Every row belongs to one group in each of 4 separate groupings. Each group adds its own fixed numbers to the row, and there is some noise. The rows also spread widely along 12 directions, which tell nothing about the answers.
In the rows, zero is written as 128.
Known rows, each followed by its group in each grouping:
[120  85 133 137 126 191  98 117  63 158 150  75 106 115 119 113  27 112
 104 248 134 114 104 132 108 133  65  81 114 193 169 131 187] => L P K_134 K_697
[106 148  97 137 117  68 195 161 157  95 147 108 121 101 154 163  82 107
 129 115 112 180 119 115 172 198 163 108 112  91 113 104 195] => G K K_681 K_177
[104  85 156 180 106  63 122 108  71 121 165  65 103  96  78 165  97 107
  81 112 111 157 209  99  87 195  91  40  98 136 153 132 149] => B X K_681 K_47
[ 59  95 193 149  76 128 112 130  65 141 170 101  68 169  68 137  93 131
  91 133 210 134 125 149 114 135 136  15 102  85 110  61 154] => L X K_968 K_496
[150  94 172 168 119 128 120  60 140  73 113  72 135 137  81 169 125 141
 109 134 145 158 171  98 129 187 194  88  70 112 136 122 134] => G K K_167 K_177
[116 121 140 131  71 118 131 122 131 118 174  86 103 115  99 166  75  74
  74 125 129 174 156 117 157 129 156  76 105 115 116 104 137] => T P K_968 K_697
[126 134 127 151 164  62 157 131 156 128  79 106 150 116 137 109 138 176
 155 159  92 160 113 126 159 175 129 118 113 122 126 115 154] => T K K_134 K_404
[138 100 142 128 137 195 157  74 173 113  99 115 201 119 227 109 132 142
 122 158 146 106 158  98 105 215 134 162  43 113 189 146 150] => Z K K_167 K_496
[105 106 168 149 111 122 156 108 138 121 142 129 124 119 179 117 136 134
  89 103 149 156 153 103 134 174 120 129  91  70 153 102 135] => N X K_167 K_47
[158 161  80 137 129 210 165 185 128 123 117 156 124  88 192 118 107 138
 119 119 118 166 124 101 113 145 123  92 182 130 164 153 106] => Z K K_681 K_404
[149 109 152 131 147 185 105 115 109  95 126 142 124 171 132 123 165 150
 124 100 152 146 128 112 127 152 176 113 107  87 109 128 107] => B X K_968 K_177
[ 82  74 155 123 126 115 116 105 115 137 172  81  97 110 169 111  51 111
  91 209 143 132  90 145 160 147  63 166  64 135 143  99 218] => N K K_968 K_404
[110  96 157 159 158 112 164  79 162 127  77 117 154 115 215  73 154 184
 115 172 131 151 153 120 128 203  87 178  81  98 183 122 148] => B K K_968 K_496
[114 154  91 147 148 217 178 160  96 145 104 170 116 134 171  94  66 155
 151 174 134 121  86 128 120 165 100  89 162 135 184 112 152] => B X K_134 K_47
[159  99 120 167 172 217 111 157 110  85 109 124 127 174 214  96 179 188
 129 166 142 152  65 144  89 186 158 160 108  88 120 171 158] => G P K_681 K_404
[101 158 127 130 114 139 179 123 161 147 111 147 139 148 163 106 119 137
 114 110 123 155 120 134 152 138 165 132  98  95 138 118 128] => T P K_681 K_177
[ 90 147 134 135 128 152 135 112 119 145 117 135 144 176 140 105 124 133
 131 142 127 113 125 142 117 145 141 122  82 119 134 130 133] => T K K_968 K_496
[ 98 142 143 132 144 189 113 101  84 172 122 147 143 189 115  96 114 149
 135 140 127  79 121 135  87 129 121 108  85 141 149 137 120] => B P K_167 K_47
[155  90 144  95 137 118  69 142 119 117 170  77 127 109 135 135 107 102
 115 154 121 140 109 108 144 125 112 121  95 140  88 136 159] => G P K_968 K_404
[116  97 124 167 102 173 130 113 105 111 152  73 102 144 102 157  49 102
  91 185 132 134 119 131 131 154 155  93  92 140 141 114 185] => B X K_167 K_177
[167 122 114 136 181 107 108 126  92 105 127 123 116 106 107 135 121 126
 146 125  72 164 141  84 148 162 115 117 144 157 121 156 126] => B K K_134 K_177
[106 193  95 148 152  84 181 135 124 138 120 167 114 122 111 123 109 138
 137  77  66 165 156  89 165 157 126 120 162 124 144 127 108] => B X K_167 K_404
[122 126 131 129  91 136 125 144 126 116 164 105 111 109 133 148 108  97
  90 107 137 162 150 115 133 140 141  88 114 110 122 122 122] => Z K K_968 K_404
[125 107 160 128 177  69 112 112 134 148 112 111 145 127 164  87 148 165
 136 153 103 134 116 113 142 147  81 168  90 117 126 131 146] => G P K_167 K_47
[155  72 157 144 133  78 111 149 126 110 140  91 104  77 156 126 141 146
  91 121 126 197 131 100 149 150 101 100 134 103 114 118 140] => T X K_681 K_404
[161 148  96 140 158 172 123 158 115 100 117 139 119 145 125 133 134 147
 140 116 100 169 113 107 142 134 178 110 154 127 102 156 113] => L K K_681 K_177
[106 103 150 116 191 163 122  84  54 131 131 167 133 156 159 100 113 150
 166 144 138  95 107 107 113 218  72 133  79 137 170 138 176] => T X K_134 K_404
[126 121 166  85 145 111 123 123 141 153 124 135 174 121 147 100 148 142
 152 102 136 108 127  99 136 147 122  97  78 115 123 108 131] => N X K_134 K_404
[108 119 152 149 154 116 151 123 124 115 107 135 126 138 139 113 138 170
 135 123 144 147 130 119 131 184 142 105 103  95 136 111 152] => N X K_681 K_496
[ 95 123 150 155 136  92 133  90  98 106 147 158  77 153 112 120 120 113
 100  94 105 189 142 113 190 164 133 170 114  99 127 128 126] => T X K_134 K_496
[104 121 157 120 138  77 145 112 143 143 118 103 151 120 156 109 132 138
 135 137 124 135 145 110 139 168 109 114  88 110 136 114 153] => G X K_968 K_177
[ 82 146 132 136 118 150 129 115 145 140 117 113 165 202 126 115 128 134
 130 150 134  99 118 170 117 142 187 137  42 103 111 128 147] => Z K K_968 K_47
[ 37 154 181 140 112 117 179  68 106 188 114 197 117 160 159  60 136 149
  96  69 145 136 170 126 127 150  88 137  90  82 192 117  95] => T X K_681 K_496
[ 88 155 147 127 131 252 136 115 108 187  84 170 159 200 148  60 118 174
 139 155 169  70  99 159  79 107 141  96  85 124 174 127 117] => N X K_681 K_47
[143 129 123 125 167 112 136 121 119 100 120 131 142 131 122 140 126 146
 162 126 108 144 117 101 146 199 148 106 107 128 118 128 156] => T P K_134 K_404

New rows. What belongs after each?
[106 150 109 128  93 114 157 105 153 142 159 127 126 101 136 134  60  71
  78 106  81 157 166  99 176 117 120 156 104 132 150 125 120] => B K K_167 K_47
[117 167 151 141 136 129 124 103  74 123 122 159 111 159  57 141 136 146
 143  73 131 137 175  94 104 160 146  45 138 118 135 129  78] => G P K_968 K_47
[144 118 154 118 149 165 107 141 121 112 112 125 167 188 134 122 192 161
 161 107 152 115 109 122 106 166 200  78  85  87  85 124 129] => L X K_134 K_177
[102 113 166 161  94 126 124 111 120 152 131 113 117 139 129 102 138 129
  76 117 127 155 156 132 112 124 125 104 101 103 142 123  96] => B P K_134 K_47
[143 118 113 144 135 178 140 132 134 128 109 103 167 125 177 116 127 139
 123 150 114 127 137 118  86 167 139 106  94 135 153 156 143] => B K K_681 K_177
[117 119 162 139 145 170 120 111 121 150  85 133 137 160 133  78 128 176
 131 160 158 120 111 136 118 130 132 111 101 119 149 127 130] => G X K_681 K_496
[107 125 153 141 129 140 122  99 101 145 138 131 117 136 146 104 114 131
 105 129 124 134 135 113 121 140  93 134 101 122 155 139 128] => G K K_167 K_404
[141 120  92 137 127 191 102 166  86 150 157 106 105 118 154 106  66  81
 100 185  76 142 102 124 128 100  89 133 149 177 140 166 143] => B X K_134 K_177
[109 138 164 139 105 161 138  74 120 131 112 154 105 142  88 112  85 129
 107 122 155 154 145 114 162 125 145 107 117 120 161 108 102] => G K K_134 K_496
[142 116 151 114 112 161 128 117 169 148 103  86 164 116 137 116  85 138
 119 187 152 115 108 122 138 106 144  87  90 130 141  99 148] => G K K_167 K_697
[130 141 133 123 128 167 154 112 143 100 138 168 131 138 178 123 146 117
 107  62 126 168 143 102 150 159 173 159  98  81 133 141 112] => N K K_681 K_177
[144 182 111 128 148 211 149 100 164 108  88 189 140 179 144  98 130 155
 134 104 111 153  99 115 181 115 201 194 121 102 135 144  88] => G K K_167 K_404
[100  53 201 156 146  87 117  78 107 127 130  89  80 118 145  93 107 159
  94 191 156 169 105 136 163 167  80 154  82 106 146  94 183] => N P K_134 K_177
[194  90 161  91 182 160  53 133  79  83 144 149 132 132 124 138 180 143
 153  68 150 137 134  69 110 158 142  94 114 112  84 161 104] => G K K_681 K_496
[118 106 166 105 139 121  82 116  55 113 184 160  97 151  96 139 136  99
 123  57 143 135 143  93 131 157 125  97  97 103  94 128 119] => B K K_134 K_496
[109 123 136 159 124  74 139 123 102 123 149  89 126 107 124 143 121 125
 111 113 104 155 172 103  94 196 108  77  99 130 145 148 151] => G P K_681 K_404
[146 109 152 137 131 140 115 100 155 109 104 101 141 138 120 124 137 146
 112 140 132 155 140 119 149 132 170 121  93 113 116 119 118] => B K K_968 K_177
[157 114 125 157 126 140 139 198 145  94 113 115 105 122 146 130 137 161
 122 142 151 187  86 133 155 147 174  80 162  78  98  95 134] => Z X K_134 K_47
[148  96 159 131 127 191 133  78 163 101 109 128 136 139 168 107 128 150
  90 142 158 165 135 115 153 153 165 157  86  86 150 113 116] => B P K_968 K_697
[121 146 116 131 114 158 131 156 142 132 116 121 125 151 118 117  89 132
 124 153 133 143  90 146 151 104 172 109 115 124 107 123 144] => G K K_681 K_496
[127 132 122 152 116 128  90 169 108 124 149  85  92 159  81 135 122 132
 103 148 108 169 106 145 137  91 165  89 141 128  72 129 123] => L P K_968 K_404
[ 87 130 176 122  99  96 133 118 145 177 114 108 152 127 141  87 137 136
 106 129 147 124 160 125 117 118 105  85  93 108 143 105 112] => G X K_968 K_496
[174  65 142 171 185 136  90  95 108  38 140 110 102 155 130 149 162 159
 112 121 116 185 122  96 160 206 172 182  94  88  98 149 153] => B X K_167 K_404
[111 101 193 123  94  96  78 148  81 144 183 122 100 140 121 123 194 113
  78  42 152 158 172 109  89 115 119  61 112  71  82 121  73] => B P K_968 K_496
[123  82 167 138 126 167  82 122 100 121 138 106 114 167 135 110 139 136
 103 158 158 133 110 138 120 130 138 112  88 106 108 124 139] => T X K_968 K_496
[186  63 141 117 192 108  52 164  83 101 153  80 132  97 135 143 144 144
 150 157 113 133 108  95 105 158  92  94 108 149  85 156 171] => N K K_681 K_47
[200 130  68 160 163 161 127 178 153  95  72  45 167 107  99 160  92 166
 167 227  85 142 106 119 118 149 188  47 148 191 112 151 168] => L K K_681 K_177
[148 125 100 164 116 163 133 151 141 104 122  64 145 134 112 164  85 130
 126 193 114 133 102 134 121 155 178  68 104 146 118 123 176] => T K K_167 K_404
[148 120 126 114 119 144 135 133 160 143 116 106 165  88 161 113 107 131
 109 133 119 139 139 107 129 125 121 104 104 138 145 130 126] => B K K_681 K_404
[ 65 148 153 153  76 148 149 113 147 164 126 118 133 180 140  99 102 125
  91 141 144 119 115 163 127 106 155 129  71  89 140 105 134] => G K K_167 K_47
[118 132 142 153 141 117 136 104 122 132 106 100 126 134 128 113 124 147
 125 156 115 147 145 119 118 158 121 109 114 134 148 136 131] => G P K_968 K_177
[119 129 137 131 148 130 114 143  88 135 150 133 119 145 133 120 118 126
 134 121 118 126 116 108 122 146 107 114 119 119 122 135 140] => G X K_167 K_47
[ 91 168 109 159 102 132 169 155 136 159 115 132 115 122 158  94  99 129
  99 136 105 163 132 135 128 118 118 116 143 121 157 138 121] => G K K_681 K_496
[114 105 139 152 142 101 144 142 126 117 131 133 104 127 190  98 142 143
 109 132 116 181  99 128 163 171 107 161 120  85 127 120 154] => T X K_134 K_404
[112 112 167 142 109 151 133  93 119 127 128 134 105 128 138 105 111 135
  86 118 155 164 150 113 133 142 123 121 106 106 159 128 113] => G P K_681 K_496
[129  85 139 168 170 205 114 119  69  86 126 136 112 192 169 112 159 158
 133 147 147 134  97 135  93 215 151 138  90  91 132 151 165] => B X K_134 K_177
[164  92 189 100 115 165 110  96 148 119 118 122 152 117 136 134 142 143
 117 102 181 135 133  90 140 129 157  71  89  95 123  92 106] => T K K_167 K_177
[127 143 154 152 120 213 146 104 146 153  85 141 175 149 173  89 154 166
 115 133 142 107 153 117  78 135 142  99  96 111 180 134  85] => N K K_167 K_47
[ 99 150 141 120 140 105 134 103 108 160 123 150 111 128 112 101  97 117
 127 115 105 145 140 116 162 125 104 131 121 141 147 130 111] => Z K K_134 K_177
[182 110 115 123 143 147 158 103 191 100  84 104 162  55 148 131  74 145
 122 165 114 166 155  77 172 161 137 118 122 155 168 121 136] => B K K_681 K_496
[110 179  81 138 104 173 158 167 132 137 143 137 100 146 114 133  58 108
 110 145 104 154 101 127 168  98 170 113 156 136 117 117 131] => L P K_167 K_496
[100 170  99 196 129 148 191 116 123 120  87 129 124 164 116 128 109 152
 123 140  96 160 147 136 122 184 175  99 124 126 167 143 137] => T X K_681 K_177
[141  91 174 138 153 129  86  70 122 115 101  69 191 177  76 146 157 168
 155 156 139  83 141 123  87 178 175  72  25 138 111 133 153] => T K K_167 K_404
[167 176  95 137 135 162 163 143 144 104  94 143 166 123 107 148 136 135
 151  94  98 153 161  88 125 165 197  57 148 123 134 137  90] => B K K_134 K_697
[105 114 160 149 115  96 125  96 145 105 124  81 151 159 118 137 150 141
 115 129 136 141 146 135 121 178 173 114  53  94 112 123 150] => G K K_968 K_404
[108 165  99 127 174 161 131 109  82 161 118 152 126 155 120  95  85 132
 145 161  79 112 132 118 120 141  91 135 127 170 162 157 130] => B P K_968 K_697
[178 110 125 157 150 138 131 148 173  90 100  94 141 114 187 118 163 152
 116 146 101 180 114 102 152 150 161 154 131  98 115 144 130] => G X K_167 K_177
[106 123 158 144 149  99  88 102  94 103 137 111 139 217  65 142 177 143
 141 102 117 134 134 140 126 165 208 113  57  93  67 138 137] => L K K_134 K_697
[136 146 107 123 120 186 157 149 121 129 139 147 135 122 165 123 102 111
 117 119 123 144 128 105 124 155 139  97 133 116 149 130 124] => B P K_134 K_697
[126 126 123  95  99 134  85 107 135 137 173  75 155 129 115 144  77  45
  99 140  86 118 150 114 148  98 144 140  61 165 107 161 142] => G K K_968 K_177
[124 139 135 166 114 193 138 118 111 132 116 117 116 138 108 125  99 141
 106 155 134 133 143 116 104 136 147  74 128 139 161 129 114] => N P K_167 K_496
[147 115 124 143 113 158 133 110 165 113 112  98 142 113 155 124  99 121
  97 168 108 161 138 120 156 128 139 143 105 131 147 130 123] => T K K_968 K_47
[106 106 145 122 119 135 123 116 129 140 152 103 125 124 150 116  83 107
  92 156 129 142 117 133 148 126 123 141  76 120 132 125 171] => N K K_681 K_697
[142 108 144 109 140 138 138 135 124 145 142 108 187  85 230 111 154 131
 133 121 127 102 154  77  64 201  71  94  84 119 166 151 146] => G P K_167 K_404
[100 165 125 134 124 175 120 131  72 167 144 153 106 160  99 109 102 123
 118 115 113 120 141 109 108 104 117  85 145 150 139 143  94] => L P K_167 K_496
[152 107 146 102 131 148  59 179 104 136 157  92 126 131 112 130 136 119
 128 144 140 120 103 124 113  87 135  66 116 135  70 124 129] => N K K_968 K_496
[111 111 180 120 134 126 136  75 125 146 131 164 143 127 184  92 154 134
 104  75 133 137 165  85 136 159  88 153  82  87 165 126  99] => T X K_167 K_47
[156 119 123 150 120 127 133 159 145 123 130 112 103  87 156 122 111 129
  90 137 101 191 119 102 167 113 116 116 162 121 127 121 118] => T X K_167 K_404
[111 145 111 135 129  73 122 117 117 150 145 123  91 100  79 118  49  91
 102 139  58 173 141 111 197  93  92 150 144 169 132 131 123] => B K K_134 K_47
[120 141 133 112 167 122 139 104  83 133 126 146 151 106 138 122 114 128
 164 113 115 108 184  67  96 208  74  77 119 152 174 147 132] => G X K_968 K_496
[143 134 128 162 122 163 152 145 143 110  95 122 139 127 161 113 140 150
 122 146 132 161 128 120 117 164 154  97 133 106 148 134 120] => G K K_134 K_496
[ 94 114 151 141  83 194 142 139 133 152 132 102 120 164 177 101 106 131
  90 180 173 130  85 168 114 121 145  99  88  94 132  97 153] => T P K_968 K_177
[128 141 139 140 118 150 151  84 157 102  99 126 153 166  87 143 123 135
 133 108 132 142 144 122 154 161 220  99  78 106 124 111 120] => B K K_134 K_177
[100 137 178 132 160 198 126  82  87 159  80 172 137 188 145  73 165 192
 149 125 175  98 132 132  83 152 119 102  99 106 169 127  94] => Z K K_968 K_177
